The rows of a group lie close to one hidden flat surface of 11 dimensions, which may be shifted away from zero. Surfaces can cross.
In the rows, zero is written as 128.
Known rows, each followed by its group:
[75,109,141,96,148,149,117,131,62,75,112,67,132,133,136,92,111,103,124,152,121,124,167,157,95]
(3)
[121,150,125,133,159,136,119,130,162,78,136,99,128,158,179,121,122,136,94,102,118,63,95,87,149]
(4)
[103,75,111,197,106,149,155,117,113,126,128,174,127,154,144,128,92,179,114,203,126,121,161,135,160]
(0)
[191,172,119,165,107,94,82,102,159,117,101,60,127,150,150,202,162,104,89,117,132,95,150,96,101]
(1)
[159,130,124,120,116,142,104,147,160,106,101,148,93,121,114,144,150,138,135,121,163,135,102,108,125]
(0)
[115,127,145,116,150,140,160,162,143,141,131,159,123,109,107,135,137,134,166,114,142,128,92,131,136]
(1)
[96,142,143,129,139,131,134,117,80,89,143,143,96,157,134,128,165,146,165,103,178,72,117,169,85]
(4)
[130,115,105,134,111,124,112,104,97,147,125,126,99,126,149,131,108,84,87,156,156,167,170,101,133]
(1)
[63,154,122,89,127,143,114,14,120,170,83,139,132,122,182,167,72,194,163,160,112,157,194,127,114]
(1)
[78,148,133,122,131,146,177,145,101,131,126,146,126,124,116,143,133,114,179,119,129,130,140,159,124]
(4)
[118,140,144,99,128,138,136,134,122,115,127,152,90,115,126,125,146,119,149,143,129,162,131,125,131]
(2)
[144,85,146,149,124,157,124,127,137,179,131,136,123,142,101,184,134,131,111,150,176,132,114,160,133]
(0)
[105,121,138,145,169,137,151,173,134,107,133,94,102,124,153,176,134,71,96,148,140,98,127,100,145]
(1)
[142,134,138,144,138,168,139,153,134,88,135,76,160,182,119,138,158,117,112,114,135,86,102,116,122]
(4)
[112,124,90,170,112,128,151,151,132,138,117,166,96,132,134,154,93,96,117,117,150,120,146,122,163]
(4)
[126,103,101,177,125,124,160,132,136,160,138,147,143,140,134,136,95,111,102,119,135,114,132,133,169]
(0)
[118,119,97,152,151,110,111,154,94,35,127,86,131,171,154,79,117,112,75,106,128,58,134,114,110]
(4)
[120,92,131,130,141,104,103,79,111,151,114,108,118,107,156,137,96,129,92,130,130,124,160,175,110]
(2)
[113,119,143,108,139,125,89,92,147,112,114,181,53,74,171,119,120,201,161,189,139,141,133,108,131]
(3)
[142,123,101,132,79,165,107,119,93,114,139,130,132,193,107,82,132,118,113,123,160,150,136,126,128]
(3)
[89,142,139,126,116,134,132,94,121,156,134,113,129,157,160,168,105,121,117,154,99,130,162,130,145]
(4)
[85,149,158,86,145,131,118,126,131,152,132,120,128,108,141,144,114,120,141,175,93,162,148,112,138]
(4)
[133,145,156,126,147,151,148,124,157,131,120,106,134,102,127,152,157,150,173,111,122,122,106,138,124]
(3)
[111,126,120,148,132,142,145,143,129,96,106,125,127,136,129,136,129,136,144,144,124,115,134,118,133]
(4)
[148,125,107,150,116,132,131,151,140,75,84,138,126,132,104,121,131,154,140,132,120,130,130,120,113]
(0)
[93,157,138,93,119,87,98,105,99,145,110,104,132,122,132,162,114,119,134,165,98,139,179,142,93]
(1)
[144,146,138,103,137,107,110,140,123,131,134,90,152,112,116,121,149,95,124,116,112,143,130,118,107]
(0)
[135,143,128,83,139,97,146,120,128,153,100,126,179,72,95,97,129,151,181,102,90,168,130,135,89]
(1)
[108,128,135,127,121,112,101,102,118,145,132,128,110,140,151,152,112,131,105,157,125,119,154,135,128]
(4)
[101,179,136,64,151,104,132,114,121,153,155,135,140,113,134,97,132,109,156,66,118,136,105,128,120]
(1)
[111,127,130,109,119,124,122,107,104,52,112,147,123,147,147,62,131,185,136,163,83,143,145,119,109]
(2)
[156,81,111,136,89,74,99,131,108,107,103,172,134,116,108,75,111,172,99,197,84,178,164,125,106]
(2)
[127,172,151,106,142,143,139,133,133,108,130,86,136,116,132,124,165,114,166,118,107,134,123,107,116]
(3)
[130,182,143,136,123,143,138,139,128,119,151,113,116,133,142,146,178,106,154,165,121,140,134,77,141]
(0)
[90,104,143,119,149,156,126,133,102,111,108,88,118,117,140,137,109,116,123,162,131,128,155,138,115]
(2)
[148,149,108,111,105,152,122,104,164,131,126,153,158,132,119,74,124,171,156,108,106,160,113,96,146]
(4)
[157,132,106,138,104,138,105,128,136,82,113,126,124,155,132,106,137,139,109,135,125,138,133,84,131]
(2)
[150,144,116,124,127,114,100,127,148,97,114,135,108,117,142,121,138,146,129,134,127,129,122,98,121]
(0)
[122,119,97,157,96,139,133,116,121,120,137,167,105,172,142,122,102,120,90,121,143,130,142,121,164]
(2)
[171,72,123,117,120,116,83,121,112,155,111,95,153,138,90,127,115,114,77,117,157,142,129,171,90]
(0)
[139,145,146,110,121,176,129,100,115,133,138,131,117,144,126,123,166,142,155,141,167,168,114,105,119]
(1)
[160,100,122,132,113,119,112,131,109,112,120,145,129,112,106,86,141,155,130,157,136,158,133,124,99]
(1)
[116,143,122,124,151,111,127,147,144,123,97,105,80,48,151,149,114,92,153,124,127,132,152,113,129]
(3)
[159,136,136,135,111,120,132,128,150,100,116,146,111,128,121,134,158,154,134,131,115,140,115,126,121]
(2)
[123,124,108,133,122,139,108,110,108,92,105,114,111,122,144,90,117,130,130,125,133,131,147,128,115]
(3)
[187,112,155,131,109,154,79,150,136,134,138,113,115,150,85,163,193,126,118,159,194,133,91,110,103]
(4)
[132,125,140,116,136,152,139,140,128,131,125,103,151,131,103,119,141,118,146,90,141,122,103,152,120]
(3)
[120,128,157,96,114,140,104,94,94,174,164,140,120,151,123,141,156,129,131,153,171,153,127,149,108]
(1)
[166,100,128,164,141,141,131,143,159,64,80,111,145,115,120,121,136,193,133,151,104,108,116,113,110]
(0)
[91,120,171,108,173,155,128,99,111,132,142,91,105,141,172,177,134,115,100,177,155,118,140,116,125]
(1)
[79,128,121,98,160,128,143,113,123,144,138,130,112,102,156,108,80,101,135,69,138,105,119,159,142]
(3)
[148,104,137,145,127,114,119,160,139,135,120,119,127,126,107,162,128,109,95,168,124,136,134,119,131]
(2)
[128,116,138,117,144,145,117,148,126,113,118,106,110,126,124,138,131,115,120,129,149,116,119,131,125]
(3)
[128,134,135,121,124,137,146,130,118,131,124,119,158,135,104,129,141,137,154,128,120,134,130,144,110]
(4)
[128,104,146,120,136,130,126,140,122,157,124,155,115,94,108,153,131,142,143,164,148,148,122,133,121]
(1)
[63,144,112,94,143,110,123,148,103,104,138,151,81,130,159,114,87,85,105,113,129,121,143,117,144]
(0)
[113,112,122,121,127,145,137,119,123,147,124,150,123,109,122,105,105,140,151,107,144,148,122,155,134]
(3)
[161,116,112,134,110,149,126,114,143,149,104,135,133,110,104,116,127,139,147,108,152,155,116,132,127]
(2)
[105,123,133,177,143,172,200,148,154,106,127,148,154,144,135,137,131,168,158,138,105,93,111,125,162]
(0)
[103,163,177,86,126,124,167,101,98,104,150,107,132,161,129,121,181,113,149,100,86,147,131,183,98]
(2)
[122,167,129,113,98,143,110,94,110,161,180,168,90,138,156,101,146,116,146,163,153,178,143,79,153]
(0)
[99,149,147,104,156,159,175,147,128,83,111,96,121,104,134,122,142,105,166,96,110,132,125,130,119]
(2)
[144,110,140,123,147,155,100,130,153,127,107,122,124,105,121,138,130,168,133,167,148,125,113,105,123]
(2)
[124,122,154,129,123,161,134,110,119,133,139,120,152,156,122,127,147,167,143,165,126,137,124,146,120]
(3)
[132,189,160,86,150,110,116,108,163,150,167,105,120,107,159,150,161,106,137,84,119,109,94,105,128]
(3)

New rows. What belongs after each?
[152,123,118,141,118,119,119,123,117,105,107,107,138,123,122,118,137,135,127,145,123,144,150,113,102]
(1)
[131,106,150,105,177,94,140,106,124,171,135,91,173,90,136,140,122,126,112,106,113,115,114,152,105]
(1)
[114,83,128,112,136,158,123,100,106,149,88,132,119,70,122,114,98,163,162,149,153,165,148,167,109]
(2)
[112,125,141,129,128,132,111,104,101,153,122,95,100,113,141,160,123,101,130,143,150,134,161,162,113]
(3)
[130,120,142,114,141,156,106,92,144,155,149,123,152,161,136,138,128,161,114,120,155,108,96,128,127]
(2)
[141,104,130,128,141,115,92,114,145,108,98,111,96,95,154,144,118,154,110,167,132,119,137,114,121]
(2)
[165,154,100,108,80,177,88,109,104,144,107,105,104,118,107,102,142,88,161,116,191,196,152,99,116]
(2)
[140,115,138,110,107,101,118,107,102,141,117,131,111,106,115,128,138,116,129,145,118,173,154,162,99]
(2)
[136,135,134,160,109,133,145,97,117,139,151,77,182,189,140,141,134,111,99,121,107,103,146,145,129]
(3)
[111,150,129,110,129,158,151,133,135,104,142,169,133,158,121,96,146,172,170,95,139,118,89,136,132]
(1)
[170,80,127,155,142,111,155,135,169,110,94,144,190,111,100,102,120,213,128,119,77,110,99,147,116]
(2)
[125,144,121,124,119,132,139,117,129,123,118,137,149,139,118,117,130,156,151,111,123,126,122,132,116]
(1)
[132,128,96,142,130,131,112,149,130,83,64,112,60,51,142,124,112,106,163,138,142,145,165,105,120]
(3)
[114,108,144,109,102,141,96,121,88,152,136,149,95,148,113,147,126,122,118,189,164,165,151,142,113]
(0)
[148,131,157,105,143,163,110,125,158,114,113,125,119,117,124,134,163,173,160,152,142,138,96,106,115]
(2)
[164,99,123,138,130,96,144,156,161,141,124,165,178,121,90,111,121,172,114,123,87,133,94,133,134]
(2)
[121,124,130,120,110,110,123,112,119,113,139,160,111,152,143,110,126,140,103,142,112,144,137,132,132]
(2)
[146,120,150,121,116,157,126,106,101,150,108,92,144,131,106,158,159,127,143,170,142,171,153,129,93]
(1)
[124,125,152,128,166,130,120,160,131,102,135,106,107,134,135,161,149,114,118,131,155,77,99,129,116]
(4)
[120,146,147,125,108,121,145,142,130,144,138,153,67,122,126,179,151,68,127,133,143,163,136,144,143]
(2)
[145,104,135,112,131,130,68,130,111,133,104,95,119,100,122,133,121,119,106,197,146,149,161,102,105]
(2)
[136,108,117,134,145,120,102,154,130,93,109,119,89,95,151,118,111,108,96,181,124,140,147,77,138]
(0)
[110,117,124,140,157,180,158,125,167,97,106,137,110,124,154,139,117,162,139,105,142,97,98,118,154]
(2)
[112,115,109,80,160,112,100,104,130,129,124,150,138,86,148,57,82,164,131,119,116,134,119,103,133]
(2)
[119,95,165,112,127,115,117,134,116,153,154,163,152,155,108,132,126,171,103,192,111,142,117,140,124]
(2)
[182,150,87,160,115,110,112,93,158,93,77,85,124,81,142,107,130,139,147,76,120,118,148,118,105]
(3)
[52,100,195,61,183,136,98,149,119,143,138,142,56,122,143,215,118,103,111,171,177,105,114,161,125]
(0)
[163,106,122,153,113,78,123,148,133,144,104,133,105,88,103,162,133,99,106,151,118,161,151,142,118]
(2)
[113,136,119,119,136,126,130,118,118,120,116,92,108,107,149,133,117,79,119,100,130,127,147,131,132]
(2)
[143,177,107,113,124,128,121,127,137,107,154,111,120,136,151,94,146,88,119,80,130,131,121,77,143]
(0)
[179,140,117,141,83,123,147,159,136,164,115,158,156,104,62,132,169,129,186,130,126,187,130,124,116]
(0)
[122,94,131,157,97,108,124,125,98,148,139,143,113,169,120,164,116,99,70,177,129,147,164,155,131]
(2)
[149,140,151,94,120,103,108,85,134,156,141,150,122,114,129,122,150,155,135,111,124,146,111,151,107]
(2)
[109,149,142,121,148,142,133,126,132,108,129,96,117,124,153,141,132,110,133,120,125,104,132,121,131]
(3)
[148,111,141,133,126,157,133,120,149,172,148,124,178,172,102,150,132,153,117,112,152,114,89,139,135]
(2)
[125,92,87,142,127,146,130,132,126,105,102,139,137,122,128,80,79,146,115,128,129,136,140,107,145]
(2)
[111,77,150,136,136,188,142,52,95,136,128,124,154,168,148,124,121,201,121,169,151,133,139,156,109]
(1)
[80,104,131,123,126,113,125,104,87,132,137,146,83,139,164,136,96,103,90,153,125,134,169,165,137]
(2)
[189,112,152,138,92,136,138,118,145,142,125,151,173,151,71,124,177,189,149,136,113,158,101,157,102]
(2)
[183,98,88,163,109,133,110,152,114,80,116,108,162,163,97,80,136,135,98,107,150,113,116,116,110]
(4)
[126,126,156,108,152,147,152,114,114,175,119,91,167,105,111,162,145,113,145,132,129,157,136,145,105]
(1)
[114,128,144,137,127,134,140,125,131,129,146,129,130,170,136,152,136,117,102,111,124,114,117,144,139]
(2)
[103,138,138,118,127,129,136,107,111,129,136,129,136,121,146,106,122,141,145,160,98,146,150,127,127]
(3)
[176,115,108,126,119,122,94,133,164,173,128,147,146,106,104,129,116,138,116,116,152,147,109,108,134]
(2)
[125,109,97,149,111,114,160,112,118,140,150,162,193,154,126,54,87,163,110,124,69,148,138,126,152]
(3)
[145,128,121,133,109,77,91,131,139,136,98,142,99,122,118,176,131,131,116,134,139,124,138,144,108]
(0)
[114,136,125,93,173,183,102,102,150,111,98,84,116,87,161,108,108,149,160,98,171,107,109,93,127]
(2)
[132,102,151,134,102,129,127,116,104,121,127,138,133,163,111,132,148,149,121,177,117,156,145,158,111]
(2)
[134,161,179,85,147,132,118,99,142,77,127,117,119,129,145,115,183,179,165,139,97,125,100,122,99]
(2)
[141,107,79,130,140,153,118,118,149,131,93,118,135,89,138,90,80,134,129,85,154,127,127,102,137]
(2)
[128,108,112,127,125,123,121,136,133,112,113,141,118,122,122,117,110,135,115,125,135,130,125,125,127]
(0)
[125,108,120,116,110,184,116,116,117,88,118,173,141,163,120,64,124,212,149,180,132,156,123,98,131]
(2)
[119,139,121,94,147,140,105,137,136,136,126,123,111,101,145,112,114,115,132,127,146,140,118,86,137]
(2)
[121,132,132,138,107,175,147,108,108,106,108,124,84,138,136,135,143,108,149,121,156,154,148,152,131]
(2)
[133,136,86,154,92,110,113,155,82,118,127,140,89,139,114,125,132,69,122,119,170,135,158,123,116]
(4)
[145,112,81,181,119,137,141,114,145,82,86,127,136,140,148,114,102,161,110,117,122,104,147,103,141]
(1)
[144,144,144,138,126,144,113,96,164,160,121,142,98,127,138,199,148,146,132,135,169,119,119,115,135]
(1)
[131,113,98,152,71,129,150,193,68,94,126,143,177,181,48,74,135,109,146,130,111,145,148,168,108]
(1)
[124,158,178,102,170,133,139,151,191,131,153,140,102,129,149,190,164,135,131,107,130,88,62,107,155]
(2)
[163,136,122,135,112,116,103,137,143,115,110,138,116,115,116,139,150,136,133,138,133,140,130,110,113]
(0)
[141,131,129,124,122,99,114,99,139,124,124,142,144,122,137,111,127,182,132,127,105,119,121,135,113]
(0)
[124,127,116,125,101,211,139,111,119,174,143,144,139,178,105,123,128,121,147,104,191,149,111,132,147]
(2)
[191,155,115,130,128,139,84,130,165,43,69,68,99,92,139,122,165,141,144,138,131,131,135,57,96]
(2)
[127,136,131,93,163,109,95,113,141,114,119,76,133,95,161,113,110,123,109,114,118,109,128,105,115]
(2)
[114,98,167,125,136,154,184,144,144,144,131,181,136,134,93,155,144,170,154,143,116,137,92,175,139]
(2)
[126,141,107,113,131,156,113,124,133,119,113,110,100,115,144,116,120,105,128,112,154,140,132,97,141]
(2)
[92,158,102,95,134,109,139,120,114,121,126,155,132,120,142,91,100,129,153,95,107,140,137,117,130]
(1)
[145,139,143,130,129,82,75,82,130,137,141,95,110,126,173,153,127,128,78,154,117,108,149,121,114]
(3)
[139,119,124,129,155,103,91,136,170,133,141,128,90,125,158,160,110,105,72,91,165,78,91,117,150]
(3)
[160,110,115,143,146,182,131,138,162,58,65,90,160,107,121,96,134,189,158,127,126,112,108,93,110]
(2)
[175,111,123,132,130,134,91,122,136,98,118,91,121,118,145,103,139,130,91,150,131,133,125,88,122]
(0)
[145,97,90,161,127,145,110,131,150,78,74,133,107,100,150,105,88,163,115,154,133,121,143,89,140]
(2)
[139,112,152,125,152,166,123,80,133,124,166,93,155,137,166,85,135,162,107,138,125,118,105,108,138]
(0)
[100,119,146,115,128,138,130,126,112,140,137,139,118,145,121,149,125,126,129,145,144,126,130,147,123]
(0)
[154,96,116,136,146,97,88,97,134,152,128,69,185,134,137,124,93,137,66,104,119,90,126,139,114]
(2)
[173,84,72,154,93,110,88,134,137,133,103,181,104,107,112,85,92,142,99,123,158,158,134,114,142]
(3)
[150,142,124,130,113,120,127,113,128,101,121,108,133,147,137,117,141,118,109,107,114,128,136,126,118]
(2)
[163,81,123,192,84,162,158,133,118,96,72,113,122,141,93,159,147,137,129,165,135,152,164,173,109]
(2)
[152,118,147,122,121,61,79,81,133,119,126,136,91,116,161,134,131,157,85,156,104,128,146,140,104]
(2)
[133,125,147,119,144,77,140,131,156,128,120,158,99,91,142,150,135,134,120,122,96,127,117,145,129]
(2)
[107,146,145,104,124,173,123,151,106,64,113,116,112,169,118,122,159,128,144,156,135,136,128,109,108]
(0)
[126,93,128,127,130,137,100,108,119,123,125,116,117,162,143,134,106,128,70,120,160,103,118,146,126]
(0)
[168,126,114,160,126,135,142,103,147,144,77,84,175,117,118,166,131,146,136,118,114,136,147,125,108]
(1)
[103,167,114,92,98,128,117,108,70,139,103,103,140,125,116,120,120,88,155,154,111,204,198,108,93]
(1)
[160,109,138,118,149,127,88,141,163,90,95,114,96,100,137,140,140,156,109,141,145,122,105,102,111]
(0)
